There are 4 ways to turn a row about zero (a turn may also mirror it). The second row of each pair is the first, turned, with some noise. The first 36 pairs use one turn. New pairs use 2 turns, one after the other, and a turn may come again.
(in the rows, 128 means zero)
Some pairs, each with its turns in order after it:
[163 128 135 132 151 152 111 103]
[154 112 110 139 126 165 131 146]
gal

[144  80 172 106 127 161  96 150]
[ 90 186 161 119 104 144 115 150]
zes

[144 133  84 149 161 119 106 140]
[139 160 123 155 166 150 159 126]
gal

[159 180 103 125 115 158 108  80]
[ 98  65 164 153 169 132 126 119]
zes

[106 154  95 123  93 123 146 144]
[100 170 122 110 134 111 107 114]
gal

[121 125 135 163  93 107 151 118]
[ 99 140 151  86 146 116 131 117]
kas

[110 104 156  91 148 106 168 164]
[103  79 102 139 132  90 161 153]
Gebo

[ 94  89 117 111 126  94 118 108]
[171 119 107 105 134 121 156 159]
Gebo

[119  92 119  70 130  97 154 140]
[133  85 104 101 151 102 171 135]
Gebo

[177 101 123 106 125 125 140 173]
[157 164 163 103 121 127 142 170]
gal

[126 135 116 153  90 159 118 101]
[143 158 180 125 123 147 123 125]
Gebo

[144 174  64 205 166 164 129 107]
[102 229 126  94 108 131  70 105]
Gebo

[144 162  48 119  86  86 148  99]
[105 181 132 146 144  42 158 128]
kas

[134  98 141 148 107 135 146 121]
[107 136 110 104 136 126 129 150]
zes

[106 127 103 149 135  70 124 129]
[110 126 167 133 124 112 183 127]
kas

[103 146 154 119 146  94 179 105]
[174 110  83 142 132 141 124 169]
zes

[122 146 183 171 156 153 174  91]
[138 136  99 143 190 115  88 184]
zes

[139  92 120  67 160 126 129 130]
[126 116  89 117 155 129 189 115]
Gebo

[138 165 165 125 138  77 147 126]
[150 153 142 127 164 150 165  94]
kas

[142 182 156  83 127  95  76 135]
[181 177 162 174 121 152 130 116]
kas

[151 175 100 118 132  93 117 116]
[131 122 111  95 147 149  83 101]
Gebo

[129 116 165 103 176 105 112 111]
[137  75 150 152 151 122 133 155]
gal

[120 110 125 129 156 184  59 131]
[113 105  87 132 122 157 193 158]
gal

[ 81  26  88 134 173 143 102 105]
[175  88  86 119 166  82 219 108]
gal

[119  94 102 118 113 113 151 172]
[135 154 103  98 107 131 171 111]
zes

[153 111 117 169 137 107  82 102]
[ 80 112 113 132 117 110  86  96]
zes

[123 182 129 112 116 114 101 159]
[185 152 158 140 128 112 135 134]
kas

[178 150 165  98 115 125 167 109]
[ 78  80 142 117 131 169 137 117]
Gebo

[148  94 169 109 121 178 135 162]
[ 99 192 152 116 132 140 146 167]
zes

[131 152 120 172  84 140  68  79]
[102 111 101 110 123 209 136  76]
gal

[131 151 114 126 141  85 154 113]
[125 143 128 135 147 118 177 107]
kas

[154 114 137 164 121 176 129 128]
[153 133 107 127  79 154 145 127]
gal

[ 97 124  88 143 139 176 191  89]
[104 112  53  78 115  82 139 117]
kas

[165 174 138 129 102 137 109 139]
[164 147 147 143 153 113  95 111]
kas

[128 161 115 160 177 134 159 126]
[153 136 101 169 175 110 124 115]
zes

[137 156 129 166 160 157  99 112]
[118 184 117 149 116 156  99 120]
Gebo

New pairs. What belongs after each?
[195 108 210 109  55 106  71 178]
[106  58 185 222 172 123 189 151]
gal Gebo

[172 164 154 135 202 180  98 154]
[132 113 125  83  69  55 135  79]
Gebo kas

[139 118 120 119 111  99 117 128]
[113 125 128 150 123 120 105 148]
kas Gebo

[174 123 163 152 157 108 163 141]
[132 122 167 125 168 148  79 102]
gal kas

[ 99 147  83 135 110 114 168 149]
[140 146 154 163 117 167 167 139]
Gebo kas

[109  95 123  99 120  82 115 170]
[ 84 114 144 174 114  88 122 133]
kas Gebo

[141 146 131 128 127 150 110 140]
[109 150 108 128 108 117 129 130]
gal gal

[ 95 157 103 126 119 113  65 123]
[121 153  96 129 116 159 118  72]
Gebo Gebo

[ 61 149 151 110 120 128 100  95]
[102 143 115  77 106 154  67 130]
kas gal

[146 101  93  82 182 120 115 114]
[169 154 149 169 142 115 147 174]
gal gal

[121 158 175  86 108 207 124 162]
[151 175 143 177 122  82 131 202]
zes zes

[141  67 142 136 178 118 140 149]
[152 128  90 128  98  82 177 129]
kas gal

[148 119 153 167 107 136 138  80]
[123 139 178 103 138 120 140 174]
Gebo zes

[143 104 193  98 189 118 117 110]
[105 141 154 101 216 141 120 118]
kas zes

[159  54 140 115 127 202 107 141]
[ 60 114 178  94  99 141 100 173]
Gebo Gebo

[135 145 106 156 132 150  82 168]
[126 115 130 150 148 183 113  97]
Gebo gal

[146 175 110 154 123 131 113 114]
[156  97 152 146 136 113 151 106]
zes gal

[129 143 139 152 183 153 148  94]
[130 181  86 140 115 128 106 114]
zes Gebo

[115 109 158 139 199 156 199 151]
[ 76 175 100 116 142 119  62  78]
zes Gebo

[104 111 130 122 208  46 171 165]
[120 188 140  79 210  80 166  98]
Gebo gal

[138 121 149 125 162 143 144 145]
[160 137 103 126 130 126 151 141]
kas gal

[ 93  84 118  97 111 144  58 110]
[134 100  99 151 204 113 117  92]
Gebo kas

[106 191 167 148 113 171  92 139]
[140 119 177 151 153 204 137 104]
zes kas

[140 143 129 192 130 165 151  91]
[131 111 136 178 181 102 167 142]
zes gal

[109 203 122 127 127 144 182 146]
[152 134 195 129  79  89 136 107]
gal kas

[127 119 134 123 115  93 120 184]
[106  87 125 154 133 137 110 168]
gal Gebo

[ 75 126 111  80 187 114 108 114]
[125 143  57 103  93  78 135 153]
gal Gebo

[ 93  89 196 166 115 120 125  72]
[138 138 172 150 201 165 166 166]
kas Gebo

[112 173 171 131  86 142 141 158]
[179 116 166 158 156 120 104 153]
gal Gebo

[157 125 175 154 143 116 128 135]
[112 152 134 138 154 160  90 137]
kas zes

[182 129 119 141 185 130  69 108]
[ 70  99 155  96  99 118 103  81]
kas kas

[ 87 155 149 163 187  85  85  87]
[103  83 108  87 174 152 126 202]
kas zes

[114 148 136 146 137  84 174 116]
[170 114 117 148 154  91 147 115]
Gebo Gebo

[143 170 118 143 149 223 100 119]
[124 188 177 110 152  67 110  93]
gal Gebo

[132 162 127 156 130 175 109 148]
[ 90 139 155 173 134 143 109 123]
kas kas

[124  98  82  90 143 115 136 100]
[150 124  60 107 116 135 125 130]
zes gal

[ 97 119  49 137 123 145 140 159]
[148  67 113 107 110  69 128 123]
kas Gebo

[ 92 125  65 143 117 145 111 119]
[124 134  84 139 115  87 173 112]
gal kas

[142 158 137 152 158  98 178  82]
[166 167 122 146 157 129 186 110]
zes gal

[ 95 137 134 191 160 143 118 127]
[ 71 165 114 131 131 157 109 145]
kas kas

[ 95 135 124  91  89 124 112  50]
[139 115 168 115 186 146  59 136]
kas Gebo

[186 102 187 131 155  84 157 170]
[ 76 198  90 164 111 131 176 147]
kas Gebo

[ 90 131  85  68  94 122 153 119]
[103 108 140 139 210 113 134 145]
gal gal

[144 120 123 105  68  83 179 162]
[189 168 129 194 123 116 140 127]
kas zes

[122 153 164 134  69 150  58  87]
[131 177 159 107  51 137  87 164]
zes zes

[168 138 164  96 156 154 124  98]
[124  82 149 144 133 131  87 177]
gal kas

[111 154 121 128 125 200 156 165]
[147 142 106 201 142 126 128 162]
zes zes

[139 139 112  77 104 105 105 104]
[145 102 135 144 146  71 126 124]
kas zes

[162  95 176 118 149 135 126 110]
[127 133 121  81 174 126 156 142]
Gebo zes

[ 98  98 159 129 120 100 144  90]
[ 67 144 138 144 124 165 133 124]
gal kas

